Each new row is followed by its nearest point in the smallest flat space through zero that holds the last named rows.

z_529, 5 rows:
[[ -9  -8   7 -30 -13  29   8  28   0]
 [-12  -6  -6  -8   2 -29  21  13  12]
 [ 45   6  34 -40   1 -15  37  12 -13]
 [ 14 -29  -4 -42  -4 -14  12  20  14]
 [ 23  -4  13 -28  -1 -15 -46  -5  15]]
New rows:
[ 12  29  -9 -15  32 -30  15  -2  14]	[  8   9   9  -3   8 -39  13  -2   5]
[ 28 -20   5  11  13 -28 -31  14  -9]	[ 22  -8  -1  -6   6 -21 -20 -14   8]
[-12 -28 -14   5  29  -1 -28   3   3]	[ -7 -19 -21   4   0  -1 -23  -6  13]
[ -7 -15   4 -10  29 -22 -10 -26  30]	[  4  -9  -9  -2   6 -31 -17  -8  16]
[-11   4  32  19  -1  10  25   6  -2]	[-10  19  12   8  -1   8  23   7 -12]
[ -6  29  27  14 -14 -17  28  14  10]	[-14  30  22   3   2 -19  25  11  -5]

z_571, 5 rows:
[[ 18  -1   9  -2  -3  20  28 -21  -3]
 [ 25 -24   0   3 -34 -11 -13 -16   4]
 [  4   9  20   6  10  49  14  49  35]
 [ 10  13  15 -19  23  -1   7  35   8]
 [-15  40  11 -12  25 -16 -19  11  31]]
New rows:
[  7   2 -24 -16   3  19  24  30  28]	[ 6  2 10 -1  7 21 10 28 11]
[-10  26 -14 -15  12 -17  13  12  14]	[ -9  21   4 -11  21 -10  -2   7   5]
[-14 -31  14   7 -13  -8  10  21 -22]	[  1 -25 -10   4  -6   1   2  20 -21]
[-30  20  28  31  22 -10  -1 -24  26]	[-25  33   1   8  11   5  -8 -22  24]
[  1   4 -26  26 -22 -30  16  16 -31]	[ -7 -20 -16   3  -4 -13  -4   3 -29]

z_120, 5 rows:
[[  5  -4  -1  -5  -7  30 -23   5 -26]
 [ 20 -13  10 -21  -6   5   9 -12 -12]
 [ -8  -5 -20  34 -59  -4  34  35  -8]
 [ 15  21  -6  -6 -22 -19  30  23   4]
 [ 15  -7   8   5  -5   6 -40  -8   4]]
New rows:
[ 13  24  -3 -28   8  18  -4 -28   6]	[ 14  10   8 -26  19   4  -7  -7  -5]
[ 21  11  -8   4 -31  -4   9  10   3]	[ 19   7  -3   2 -30  -9   7  16   0]
[  4 -14 -20 -52   6 -27 -34 -21 -19]	[ 20  -2  14 -25  15   6 -16 -17  -4]
[  6  10  17  19  47 -30  19 -32  -1]	[ -9  -1   8  -9  35 -22  13 -23  23]

z_523 (5 x 9):
[[ 24  -1   2 -27   5  29  -8 -28  17]
 [ -2  -9 -25  -7  16  19  32 -18  16]
 [ 27  36 -29   8  24 -10  35  24   4]
 [-10  13 -16  24  17  27   4 -15  32]
 [ -8  -1 -26 -41  24  -4   3 -20  16]]
New rows:
[-16 -21  27 -30   5   5  -2 -14  23]	[-12 -20   4 -24  -2   8 -13 -23   6]
[ 22  23  18  28   9 -24   6 -18  21]	[13 23  0 17  5  5 -5  8  8]
[ 19   2  28 -22  10 -17 -14 -31  25]	[ 13   5   7 -28   3   6 -25 -16   9]
[  8   0   9   8   3 -15 -30  -8  17]	[ -3  11   9   0   0  -1 -28  -2   7]
[ -9  22  32 -31  14  -6  -3  -8   5]	[  4   7   2 -23   5  -7 -20  -5   3]
[ -5  26  18   1  28   1 -24  23 -12]	[  3  25   5   5   4 -14 -24  13   2]

z_277:
[[ 17   4 -30  -6 -29  24  19   5  23]
 [ 21  -8  10  -1 -24 -10  -8  23   7]
 [  4 -26  37   5 -25  10   6 -35   4]
 [ -7 -34 -13 -15 -23   0  -4 -28  27]
 [ 14 -20 -10 -16  -4   7 -24 -59   1]]
New rows:
[-30  22  32  13 -31  29 -18  22  -2]	[-2  3 26 14 -9  4 18 17 -2]
[ 32   9 -28  16 -14   6  30  18  -9]	[ 23  22 -16   3 -14  19  15  21   4]
[ 14   6 -29  29  -8 -20   6  10  -8]	[ 10  11 -13  -2  -1  -1  -2  18   1]
[-29  -1   4  24 -24  25  18   2  32]	[-21  -9   4   7 -20  17  36   2  21]
[-27  11  -1 -32  11  -9 -29 -32 -30]	[-11  -3  -5  -8  31 -11 -25 -32 -15]
[-14   8  15   7   2 -28  -1   0  15]	[-15  -9  12   2   4 -14  -2   9   1]

z_618 (5 x 9):
[[  1   2  -7 -56   8 -25  27   4  -9]
 [  0 -43 -44 -23  12  17   5  13 -18]
 [-23  46 -24 -31  42  24  20   3 -11]
 [ -2  -7 -22 -35   5 -12   1  23  -7]
 [-36  -5 -19  -1  -4   4   5 -13 -20]]
New rows:
[  7   2 -17   4 -19  -3   1 -12  11]	[-1 -6  2  4 -6 -3 -1 -3 -1]
[ 16 -15  29  23   1 -17  16  32 -11]	[ 20 -10  14   5 -10 -11  -6   5  10]
[  3  -8 -13   1  17   4  10 -28  20]	[  6  -6   0   1  10  14  14 -15  -3]
[ 32 -26  11  23  16  10  -9  21  -8]	[ 32 -23   0  15   4  16 -11  11  12]
[ -7  14 -28 -14 -18 -20  23   4  -5]	[-16   4  -8 -24  -3 -16   7   3  -9]
[  7 -15   8 -28   0  -3  -1  23  12]	[ 17  -9  -3 -21   1 -12  -1  18   4]

z_180, 5 rows:
[[ 12  -6  31  25  10  19 -10 -22   1]
 [-14   4  13  -6 -17 -14   2 -26 -20]
 [-16 -38  -5 -31  33  42   5  -1 -24]
 [-34   0  -1 -26   5  16  19  -3  31]
 [ 10 -19  29  41   8   0  18 -10  52]]
New rows:
[-18   2 -28   2 -33  -5   6  18   8]	[ -8  10 -19 -12 -12 -19   9  14  10]
[ 25   3  -5  34 -47   9  29   0  -4]	[ 15   1   5  23 -11 -23   1  -1   4]
[  0 -11   6  -3   5 -17 -34  -1 -27]	[ 10  -3   0   1  -2  -4 -11  -5 -33]
[ 12 -10   7  -3 -10 -11  -2   3   0]	[  5  -5   0   7  -4 -11   2   0  -4]
[  2 -13   0  10  20  12  -6  10   9]	[  9 -12   0   7  16  16   0   9   9]

z_845 (5 x 9):
[[ 32 -15 -19   5   9   3 -27  13 -44]
 [  1 -37  10   4 -43 -10  -4  -6 -23]
 [-10  17  -4   9  -3 -22  23  30  -5]
 [ 29  -3  -2 -18  -5  19   3  13  30]
 [  7 -21 -14 -30  19  31  22 -35  -8]]
New rows:
[-15  -1  -2 -13  -3 -21   6  -3  28]	[-13   7   9  -2  -7  -3  12  -2  21]
[  7   8  -3  28   2 -46 -38 -22 -10]	[-11   6   9  28   1 -17 -41  -3 -19]
[-15  14 -10   5  17   7  14 -18  31]	[-16  18   3  -7  19   8  12 -14  25]
[ -3   3  12   0 -32 -22   5 -18  20]	[-14  -6  18   3 -27  -8   4  -5  19]
[-10 -33 -15  -3   7  22 -17   1 -22]	[ 10 -19  -8  -4   4   9 -11 -15 -26]

z_51:
[[-22  22  15  14   1 -23  12   3 -11]
 [-44  30  49  25  17 -28  -7  23  19]
 [ -7 -24 -19  11  23   0  17  29  21]
 [ 10  11 -16  39 -15  -7  -7  19  -2]
 [  3 -36  22  -9 -18 -16   6   9   5]]
New rows:
[  5  23 -17   9 -47   2   1  -5  19]	[ 16  11  -7  17 -21   0 -13  -1 -10]
[-18   3 -11  37   4 -12 -23  -1  -5]	[-3 18 -4 27 -1 -6 -7 13  2]
[ -8  27  -2  17   2  -2   9 -23  -9]	[ -8  30  -4   8   2  -4   4 -10 -16]
[-19  11  -5  15  11  29   4  34   8]	[ -9   9 -11  18  22   6  -3  18  17]
[-19  -6  -7 -18   1  34 -12  16  38]	[  0 -11   0 -10  23  22 -16   9  30]

z_984 (5 x 9):
[[ 11 -11 -31  10 -39  25 -10   3  -3]
 [  2 -17   3   3 -57  34 -46  36  17]
 [ -2 -53  10  20 -28  -1   9  67 -38]
 [ 11 -32   5  19 -40  -8  -8  12  67]
 [ 14 -39  -4   7 -47  31   5  35  26]]
New rows:
[  1  18 -12 -23 -30  -6 -30   5  -4]	[ -3  12  -6   0 -18  10 -34  -1  -3]
[ 23 -26   8 -32  31  32 -22  -4  -5]	[ -1   9  11 -21   6  28   2   7  -2]
[  5  19   7 -28  11   0 -16 -12  13]	[ -4  22  11 -15  11   7 -13 -14  14]
[  9 -15   0 -23  29  -4  17  -5 -24]	[ -1   1   3  -8  24   0  27   0 -22]
[ 20  19  22  31 -10  27  30  19  15]	[  7 -13   5  -7  -5  17  18  11  16]
[ -7  32 -18   4   5  18  30   7  -9]	[  5   7 -12 -10   9  17  18  -9 -15]

z_963 (5 x 9):
[[-41 -30   2  -9 -48   0  17  14 -30]
 [-40   3 -19  11 -17  -1  17  16  -5]
 [-21 -15   6  20 -39  -2 -22 -12 -30]
 [-14 -11  -9  23 -34 -32 -42  45 -10]
 [-49 -39   7  -4 -50   9  22  13  -5]]
New rows:
[ -6  28   1  27  32  26 -32 -17  28]	[  6  24  -5  35  23   9 -18 -25  32]
[-32   3 -18 -14  -9  18   1  21  26]	[-26  -4 -10   4  -5   2  18  20  23]
[  1  11  11 -19 -31 -23  21  15 -20]	[ -5  -8  -2 -20 -13 -10  10  18 -27]
[  0 -25  17 -17   9  13 -22  -8  22]	[ 14 -21  21  -5  -2   8  -7  -7  23]
[  2 -18 -30 -31  19 -12  18  14  29]	[  4  -2  -5 -22  16  -2  24  28  24]

z_955 (5 x 9):
[[ 22   2  24  23 -19 -31   6   0 -12]
 [  7 -11  26  -3 -17 -22   1   5  12]
 [ 33   8  25 -50  30 -13  20 -34  20]
 [ 19  -6  16 -36 -14  -4 -17  -9   0]
 [ 10  39  62 -19 -22  -3  -8 -23   3]]
New rows:
[-21 -19 -12  22  -6 -26 -10   9  -6]	[ -7 -19 -10  23 -11 -10   0  19  -2]
[ -8   6 -25  16 -21  -1  14 -11  11]	[-8  0 -8 16  2  1  4  6 -2]
[-21   1  24   8 -27 -17 -25  -5   8]	[-11   2  28   5 -30  -4 -13  10   6]
[ 16   5 -25  23  -8  23  10  12   9]	[ -6   0 -19  17   5   5   2   6  -9]
[ -7  20  -5 -19 -23  28 -10 -15 -25]	[ -2  22  -1 -14 -11  26 -25 -10 -20]

z_159:
[[-18 -10 -21   0  12  -4  -7  -6 -17]
 [-25 -33  -1  44  15 -40 -13  16   8]
 [  1 -41 -23  -3  20  10   8  41 -27]
 [ 20 -39 -11  16 -34   7  -6  33  -3]
 [-21 -23 -20  -1 -21 -15  -5   3 -14]]
New rows:
[-29  -6  -5  13 -14 -15 -18 -32  -6]	[-26   0 -14  12 -14 -20 -18 -27  -2]
[  2  21  27  18 -27  -9  -9 -11   1]	[  4  14  16  10 -23  -9  -6 -15  20]
[ -4  24  22  -4   5 -19  -1   4  12]	[ -6  16  22  -1   5 -14   9  -4  16]
[-11 -19  -5  23  19 -11  10 -30   8]	[-15  -2  -4  19  17 -14 -12 -10   2]
[ 29 -21  -5  13 -31  25  20   4   9]	[ 30 -12   0   4 -30  19  -2  17   4]
[-25 -20  26  12   6  -3  16   3 -29]	[-16 -12   0  -2  11 -16   8  13  -5]

z_267:
[[  7 -26  -1 -18   2  14 -25  20 -42]
 [-12  -3  -2 -16 -15 -32   6  18   5]
 [ 28 -13  22   0  16   4   6 -37  29]
 [ 15  -2 -16   2 -10  12  40 -14 -24]
 [ -4 -40  30  34   1   5  38 -17   9]]
New rows:
[ 51 -29  -2 -17  -6 -14  15 -17   0]	[ 37 -25   6 -29  -1  -9  20 -23  -3]
[-14  35   5   6   1 -14 -21 -16  10]	[ -8  29  -4   4   5  -4 -16  -1  23]
[-24  -7   9  22  17  12  -2  -9 -16]	[-12  -8   8  26   6  19  -2   3  -7]
[  4  -7 -10  45   9  -8 -22 -27  19]	[ -4   5  13  23  13  12  -6 -14  23]

z_484:
[[ 13   1  23 -27  28  14  14  32   0]
 [ 12 -17 -15 -15  15  18  22  -7  -5]
 [ 10 -25   0 -17  18 -14   1  11  19]
 [ 28 -40  26 -11   4  -7  44  11  37]
 [-10  -7  11   6  22  -7  23 -21  21]]
New rows:
[  7  -2 -19 -34   5 -24 -15 -11 -16]	[  1 -11 -25 -13  11  -6 -21   2  -5]
[ 23 -24 -16 -17 -18 -10  -7  26   5]	[ 25 -27 -12 -16 -17  -8 -11  23   4]
[-21  -9 -11 -13 -35  -8 -13  10  -9]	[  5  -2 -12   4 -23  -7 -20   6  -6]
[ 20  21  -2  22  -5 -30 -19   9  10]	[ -5   5   7   9 -15 -20 -22   8   8]
[ -6 -24  -2 -15 -17  15  22  11 -13]	[ 18 -12  -5  -7  -9  15  16   5  -6]
[ 31  -7  17 -15 -14   1   3 -23 -24]	[ 13  -6  -3  -1 -14  12  12   2  -7]

z_326:
[[  2   4  -5  18  33  13  18 -12 -37]
 [ 26  -5 -19  -8  10 -23  13  -5  16]
 [-18 -21 -33  -6   6 -31  36  27  -7]
 [  0   9 -23  -8  32  19  46  -4  35]
 [ 23  26 -21  10 -10  28   8  -9  10]]
New rows:
[-15   1  -3   4 -41   3   3 -34 -13]	[ -1   7  -1   8 -21   8 -11   5 -10]
[ 10  -4 -34 -13  10 -11  -6  37   3]	[  4  -7 -24  -4  -8 -19  14  13   4]
[  4  -5   0   4   6  -7 -21  23  13]	[  0  -5   4  -6  -8 -10  -8   3   7]
[ -6   5  -1 -18   4   7   1   6 -15]	[-8 -1  1  2  2  4  3  3 -7]

z_948, 5 rows:
[[-40  28  22 -43  52   4 -20 -18  13]
 [  2  16   0 -10  17  12 -30  17 -18]
 [-23  -9   0  12  34   1 -14  25   8]
 [  6  23 -11 -16  32  44 -29  25   1]
 [ -6   0  23 -27  13  35 -15  23  18]]
New rows:
[-22  19 -29   7  -4  25  -4  10  13]	[  3   7 -19   5  17  20   1   5  11]
[ -4  -7   5 -26   5 -10 -27 -21  19]	[-12   7  15 -20   7  -3  -3 -12   4]
[-20  12  -5  12 -34   0  31 -27  -2]	[  5  -1  -5   2 -19 -13  26 -29   6]

z_108, 5 rows:
[[-10  10   6   7 -22 -19   2   2 -31]
 [ -8   8 -11  19   1 -27 -30  -8  23]
 [ 10   7  -5  19   7  35  -2   2 -17]
 [  1 -32  16  16 -10  -8 -25  18  27]
 [ -4   7   5   1  22  32 -10  -2 -23]]
New rows:
[-10   4  -8   3  20   8  47 -15  47]	[ 17   2 -21 -18  13   5  24 -11  36]
[ 16  12   3   1  -2  20   6   9 -13]	[  8   3  -2   5  -1  21  10   3 -15]
[-47  -9   1 -24   4   0  14  -2  37]	[ -8 -11   6 -31  14 -15   2  -4  24]
[  0  -2   4 -19   8  -2   7  25  -8]	[ -3  -8  11 -16   1   3   8   4  -6]
[  6  20   5   8  15 -35   9   2   8]	[ -5  11  -9  -2  -3 -23   0  -9   8]
[16 29  2  5  8 -4 -1 -7  5]	[  2  15 -14   5   5   0   0 -10   2]

z_285 (5 x 9):
[[-21 -21   1  -4   6  14   2  11 -12]
 [-24   7  46   6  -1  67  14 -11 -17]
 [ 34   5  15 -15 -26  48 -39  31   1]
 [-22 -24  11  39 -25 -12  -6 -11   5]
 [ 26  -7 -18  -2   5  34  24  -4 -13]]
New rows:
[ -6  -8   8   8  28  30  21 -24  19]	[ -8   3   7   6  10  21  27 -18 -10]
[ 18  15   0  28  -5 -29 -18 -32  -8]	[ 13  14   1  22 -15 -26   0 -21  16]
[-17 -26  27  30  17   9  27   5  24]	[-26 -15  11  20  -2   8  14 -13  -7]
[ 20   5  26   5  30  29  14 -28  16]	[  9  23  14   2   5  26  21 -21  -4]
[ 23 -23   3   6  13   1  19  -8 -28]	[  8 -13 -16   5   5  12  21  -6  -9]

z_672:
[[ 12  -1 -15  10  11  25 -19  -4   8]
 [ 13  13  -7   5  10 -12  21  25   5]
 [ -9  -4  15 -28 -30  13  18 -14  24]
 [-11 -18  -5  -1  -4 -12  -4 -15  -1]
 [-22  24  -1   4 -10  56 -46 -17  -5]]
New rows:
[  3  12  -8  10   6 -16  47  27  -6]	[  6  16  -6   2   6 -26  33  31   4]
[  5  26   3  10   4  22  -8   5 -24]	[  2  25   8   8   7  18 -16  11 -16]
[  8   8  18  22 -47  14  17  -5 -21]	[ -5  11  23 -11 -12   7   3   0  -7]
[  5 -27  15  -1   5  11 -30  -3  -2]	[ 11 -18  10   1   5  11 -21 -18  -9]
[ -6 -26  -9  18   6 -30  -5  -4 -18]	[ -6 -22 -10  12  12 -32  -6  -7 -17]

z_206:
[[  6  23  38 -25  -5 -38 -11  30  40]
 [-21  17  42 -49   0 -47 -11  27  12]
 [ 10  -5 -18 -22  -6 -55 -11  35  -2]
 [ -2   1  56   3 -16  -8 -13  25  12]
 [ 16  20  46 -47   1 -35 -19   8  28]]
New rows:
[ 47  14  23   5  10  -7   8  -3 -22]	[ 31  -7  13  -4  -5   1 -14  -9   0]
[  2  -1  -1  -2   7  -7  -4 -18  -2]	[  5   0  -3  -9   4   1  -2 -11  -3]
[-10   1  -3  -8 -47  -4 -27  -6  16]	[ 6 -1 10 -1 -5 -7 -5  8  4]
[ 14   8 -18   6  -2 -11  12  38  -7]	[  3  -3 -20  11  -6 -20   1  25   5]
[  6   8  -6   8  -8 -46   1   8  -2]	[  6  -1 -11  -5  -5 -28  -4  23   4]
[-34  23  -4  47  14  14 -19  18  -6]	[-29   2  -1  32  -5  16  15  16   4]

z_564, 5 rows:
[[-26 -14 -27   7  23  44  -7 -16  -5]
 [ -3 -67 -16  15  42  45 -23 -17  32]
 [ -8  -1   4 -28  67  33   1  17  24]
 [  7 -33 -15 -53  43   0  14   6   9]
 [  8 -20 -16 -57  19  28  12  18  12]]
New rows:
[ -2  19 -14 -15   1   4   5  -5 -37]	[-15  18 -16 -15  -3   0  12  -4 -24]
[-1  2 -6  2 -3  0 11 17  4]	[ 2  5  1 -6 -3  2  2  5  1]
[ 0  4  7  8 -1 -1 25  3 16]	[ 4  5  8  1  1 -3 -1  5  5]

z_439, 5 rows:
[[-29  18 -12 -28  -1  39   4   9 -26]
 [ -4 -34 -13  -7  21  27   0  10  32]
 [-15  10  13  -1  -8  29  -9 -22 -21]
 [ 16   5 -42  -4 -22   4   7  19  36]
 [-15 -39 -32  15 -22   7   1  -1  -3]]
New rows:
[ 40   0  -3   1 -15   8  -4  45 -46]	[ -5  13 -12  -6  -9 -15   8  13 -18]
[-11  27  32  16   5  14 -29   3   5]	[  4  19  26  -2   7  13  -9 -18  -1]
[  0  -4   9 -12   0  -3 -29  18  19]	[ 7 -1  2 -4 10  2  0  5 15]

z_101, 5 rows:
[[-14 -12  18  -3  -2   6   1 -19   5]
 [ 16  17  27  15 -18  -1   1 -18   8]
 [-31  12 -11  20  -4  -9  13  -7  30]
 [-16  23 -31 -16   3 -41  -5 -23 -20]
 [ 26  19  12   6  34   7 -17 -21  10]]
New rows:
[ -2  -6 -13   1   3  10  12 -23  10]	[-12  -1   1   2   7   1   0 -10   9]
[ -4  13  27  -3  11  -1 -15   1 -32]	[ 13  -1  11 -12   3  -1  -9 -12 -16]
[ 32   0   4 -14  -7   6 -25  -5 -11]	[ 30   2  12 -10   2   2 -11  -2 -20]

z_662, 5 rows:
[[ 10  20  40   4  -3   3  -2 -37  30]
 [ -4   9   5 -33 -34  10   0  -5 -13]
 [ 13  24  21  -5 -22   2   8  -5  -9]
 [-25   3  15  -9  -1 -23  -2 -18  12]
 [-16  -6  42 -10 -23  -3 -16  27   4]]
New rows:
[32 26  0 -5  6 44  0 13 -1]	[38  8  0  5 -9 37  1  4 -4]
[  9  10   0   0  -7 -16 -30  -1 -19]	[-1  6  4 -2 -7 -5  3  5 -8]
[ 17 -10  20  -5 -40  29   6  -3   2]	[ 17   6  19 -15 -26  30  -7   2   1]
[ 11  17  28  24   1 -23 -23   3  10]	[  4  11  34  22   5 -14   0   5  11]
[ 34   0  21   4  34  -4 -43  -8  13]	[14 -5 18 21 17 12 -9 -5 27]

z_41 (5 x 9):
[[  4 -17  25  10 -35   9  21  37  27]
 [ 18  30   9   4  16 -18  13  -6  16]
 [ -1   7 -12   1  -4 -41  12 -32  -2]
 [  9   0  13  14 -26  -1  -1  -7  -5]
 [  4   7 -15 -10  24  13   4  13 -23]]
New rows:
[  1 -19  -8  -9 -21  47 -17  31   2]	[ -8 -24   7  -1 -11  42 -14  32  -6]
[-17  47  -2  15   6   7   1  13  -8]	[14 20  4  2 15  6  1  3 -6]
[  5  -4 -47 -36 -11   4   9 -11   8]	[-14 -12 -22 -13   8 -12   8  -2  -8]

z_27, 5 rows:
[[  6  23  22 -19  15 -11  -8 -15 -29]
 [ 12  16  -6  -1  13 -14 -15 -19  20]
 [-13  -7  25  -7 -33   9  15  26 -30]
 [  2 -26  -1 -11  -4  -8  24 -12   4]
 [ -3   8  22   2 -52  -3   7   0 -12]]
New rows:
[ 14   6  30   1 -14  21 -14   1  18]	[  1  13   8   1 -17  -4  -9   8   8]
[-19  23 -20  31  21  -2   2   7 -19]	[ -6  11 -13  20  17  20 -14   1 -16]
[  9  13  21 -21  12  -3 -22   0  14]	[  8  18  12 -17  12 -16 -15   5   9]
[-13 -28   9  -8  32  -4 -17 -19 -21]	[  1  -8  -1 -11  33   1   7 -12 -20]
[ 20   1  32   2  11  28   6  22 -11]	[ -7   2  11  -7   6   8  -2  22 -19]

z_287 (5 x 9):
[[  8  10  -5  -1 -18 -22 -11   2  -4]
 [ -9   5 -27  29  23  -6  17  34 -50]
 [ 28  19   2 -14  17  16   2  21  -7]
 [ -5 -11  12  29   2 -23  -9  -4  14]
 [  2  50  -4  -8 -12 -21 -19  37   4]]
New rows:
[ 16 -11  18  -9 -11 -21  18  20  28]	[ 13   4  13   1  -1  -8 -11  -1  17]
[ 25  32   5  27 -17  20   0  -5   5]	[17 10  6 -3  3 -3 -7  8  5]
[-8 29 19 10 11 19 -3 11 29]	[-10  20  18   0  16  12  -6  18  30]

z_633 (5 x 9):
[[ 33  -5 -18  16 -21  -7 -28  35   8]
 [  9 -16 -19  11  -2  -5 -39   1   3]
 [ 45  -7   1  30   6   3 -40  15  16]
 [  2 -11 -11  11   3 -12 -34 -13  -9]
 [ 32 -21   3  -1   7   9 -43 -39  20]]
New rows:
[  3   1 -45  32 -18   3 -18  -3 -12]	[ -1  -9 -23  11  -9 -14 -29  13  -9]
[-12  12  17   2  -9  21 -15   0  -3]	[-1  0  3  2  6  3  1 -2  2]
[ 26 -24  17  10  10   4 -28   0 -12]	[ 23  -5   5  17   9  -2 -27  -8   3]

z_194:
[[-32   7  24   6 -27 -50 -11  22   1]
 [-14  52   9  -9  10 -35  -7 -24  57]
 [-26 -14  14   9 -40 -16  -3 -30  25]
 [-19 -28  10  -5   8 -16   2  -8  28]
 [-27  27   2  -6 -33 -28  59  -9  32]]
New rows:
[ 29  -4 -12 -25 -11  16 -11  24  16]	[10  1 -6 -2 11 11 -2  2 -6]
[ 19   3  -9  10  27   4 -14 -11  24]	[ 11   5  -4  -6  27   9 -16 -15  18]
[  5 -19 -23  16  25  16  13 -20 -25]	[ 15 -20 -12  -2  11  28   8  -4 -10]
[ 31  16   3 -20 -24 -14  18 -14   4]	[  1  23  -5   0 -14   2  17  -9   5]
[ 29  10   6  25  13  10 -26  30 -22]	[ 18  11  -2   4  13   8 -30  22 -33]
[ -3 -31  10  16 -16   3   6   5 -32]	[ -5 -32   3   9 -21   6   2  11 -27]
